The groups are shells around one centre, one inside the other: the same stretched ball of 5 dimensions in 7 sizes.
In the rows, zero is written as 128.
Known rows, each followed by its group:
[123  86 145 141  81 134 111  93 108 108 120 123 155 139] | N
[ 98  92 144 174  86 114 144  94 143  82 144 109 138 139] | A
[118 113 158 169  93 126 153 107 162 124 145  99 144 143] | D
[161 142  79  47 158 104  86 182 122 149  71 107 132 142] | F
[121 177 125 180 115 108 177 136 227 151 154  72 118 117] | F
[ 93 145 111 164 126  92 135 153 152  96 163  93 129 129] | D
[163 168  82  77 153 100 136 169 199 165  77  82 109 131] | N
[120 133  95 117 134  92 129 148 159 104 112  97 118 136] | A
[121 116 139 142  98 132 100 126 100 128 140 118 162 134] | D
[141  97 143 116  92 143  92 112  92 137 109 126 165 141] | Z
[117 156 111 133 149  90 148 174 176 125 141  82 122 146] | Z
[ 99 120 124 170 100 106 139 115 153  92 147 102 131 127] | N
[ 87  86 169 183  88 124 124 112  94  85 177 118 166 154] | Z
[113  83 163 166  76 133 133  86 126 104 138 117 154 145] | N
[109  94 129 129 116 105 123 129 120  87 126 112 140 155] | U
[104 144 112 136 143  92 123 175 134 108 154  96 136 144] | Z
[120 160  88 121 136 101  97 169 126 127 133 102 136 118] | A
[125 105 138 119 111 128  91 138  83 123 130 122 164 149] | L
[ 99 165 120 180 123  99 151 152 178 121 173  83 129 123] | U
[123 161  97 117 156  86 141 181 176 127 128  83 118 142] | A
[105  78 138 140  84 131  74 107  51  88 137 139 170 137] | L
[126  91 150 152  72 141 118  83 120 118 122 121 156 132] | Z
[164 147 101  73 150 106 137 164 186 161  76  87 118 148] | L
[104 158 107 148 145  84 150 171 178 111 152  82 119 139] | L
[123 139 135 168  93 125 145 110 174 137 140  96 136 120] | N
[152 178  74  84 153 101 108 182 164 162  96  91 122 120] | U
[ 75 121 127 180 109 101 110 142  98  76 184 112 151 132] | A
[106 137 138 185  99 111 166 114 191 116 155  88 127 128] | D
[120 173 132 177 121 108 177 144 220 151 158  72 122 127] | F
[107 162 101 151 137  89 147 161 181 115 148  83 118 128] | D
[122  85 152 139  83 140  95 103  81 114 130 130 169 142] | U
[173 189  90  88 145 116 131 170 201 197  88  81 120 118] | F
[ 94 119 114 145 118 103  96 147  91  87 155 116 149 134] | D
[173 131  96  61 129 124  99 143 140 163  60 109 134 134] | F
[102 154 138 199 104 107 177 123 207 123 170  79 124 124] | L
[ 79 127 126 192 101 100 134 126 137  80 178 102 138 125] | U
[125  91 112  98 111 118  76 130  72 100 103 130 154 142] | L
[125 126 125 134 124 103 158 134 185 119 119  89 121 148] | N
[112 181 102 155 134 101 125 171 160 138 161  88 133 115] | F
[158 137 123 113 109 130 132 122 172 165  94  99 135 129] | U
[100 136 153 205  88 119 167 107 184 119 173  90 137 126] | A
[164 123 110  70 125 130  87 146 111 158  78 116 149 140] | Z

New rows, each followed by its group:
[ 65  55 173 206  61 125 113  78  67  46 184 134 170 147] | F
[124 137 101 124 111 117  88 139 108 125 124 115 146 115] | Z
[138 147  98  94 155  93 134 175 169 133 104  88 119 149] | A
[ 79 114 122 184  94 103 119 116 117  70 168 112 141 122] | F
[ 96 115 121 165  90 117  97 116  97  92 155 120 153 118] | Z
[142 158 132 135 127 118 152 151 189 165 130  83 133 139] | Z
[ 78 137 137 213  91 108 145 117 153  92 191  97 140 117] | Z
[120  92 129 107 125 109 110 141 104  99 115 116 146 163] | F
[ 97  89 129 139 105 112  92 128  73  77 144 127 157 146] | D
[100 128 128 163 102 120  97 136  94 110 165 116 159 124] | U
[116 164 107 132 145  98 121 180 146 132 150  91 136 135] | L
[ 92  99 133 151 101 118  80 133  56  84 162 130 168 138] | A
[ 74  70 169 198  78 115 141  90 111  57 175 117 153 154] | F
[152 196  67  85 170  88 129 198 196 165  99  76 108 123] | L
[104 132 151 179 112 109 166 132 177 117 165  88 136 147] | Z
[149 161 115 107 143 113 132 169 170 166 115  88 133 140] | L
[125 173 114 165 121 102 175 138 229 145 139  72 111 119] | L
[ 88  64 167 191  60 131 124  71  99  70 158 127 161 141] | Z
[144 161  90  88 150 106  98 182 132 152 110  99 137 132] | U
[ 77 124 160 214  91 116 142 122 132  96 203 102 155 134] | F
[146 136 128 120 108 135 104 134 125 159 118 110 154 129] | L
[118 133 109 138 107 117  99 133 117 119 133 112 145 118] | N
[110  73 142 126  98 125  87 118  62  88 129 133 166 154] | A
[150 147 125 117 124 122 136 145 171 164 111  93 136 138] | D
[131 152 104 108 153  94 135 177 167 134 120  87 124 147] | A
[116 154 138 183  99 122 153 123 182 143 160  89 137 119] | A
[133 130 101  98 146  92 139 158 170 117  99  92 116 151] | Z
[ 83 129 107 162 118  94 106 148 108  76 166 110 140 126] | Z
[109 116 105 130 122  95 125 136 140  88 122 104 125 138] | L
[110  86 163 159  90 126 135 104 124 102 142 113 154 155] | U
[105 103 163 174  93 125 139 113 129 109 160 108 155 150] | U
[ 93 125 115 165 109 100 125 131 134  86 154 105 135 127] | D
[ 98 117 126 160 114  98 145 128 156  88 146  98 128 142] | D
[105  77 171 168  77 137 116  95  92 100 153 125 169 151] | A
[143 178 109 134 127 115 140 153 192 170 126  83 127 117] | U
[153 149  83  68 162  91 126 178 172 141  79  89 113 146] | Z
[109 160 102 140 145  88 138 173 166 117 148  86 123 135] | N
[ 99 123 145 176  93 127 109 125 103 113 172 114 163 128] | U
[172 198  73  80 162  98 147 181 229 188  79  70 101 121] | Z
[ 92  69 155 167  75 128 100  93  71  73 153 133 166 144] | N
[128 147 126 157  96 130 121 122 149 148 140 103 146 113] | Z
[ 81  70 179 203  63 132 128  80  96  74 178 124 167 146] | A
[ 79 141 136 207  95 112 127 128 129  99 196 103 150 117] | F
[147 128 146 135 105 132 149 118 176 158 115  95 140 142] | L
[108 157 128 170 115 113 132 148 151 132 168  94 143 124] | U
[179 172  87  65 155 108 136 171 205 186  66  81 112 134] | L
[118 132 107 127 136  90 149 148 177 106 120  90 116 145] | A
[ 80  62 166 179  70 133  88  94  42  65 173 141 180 147] | Z
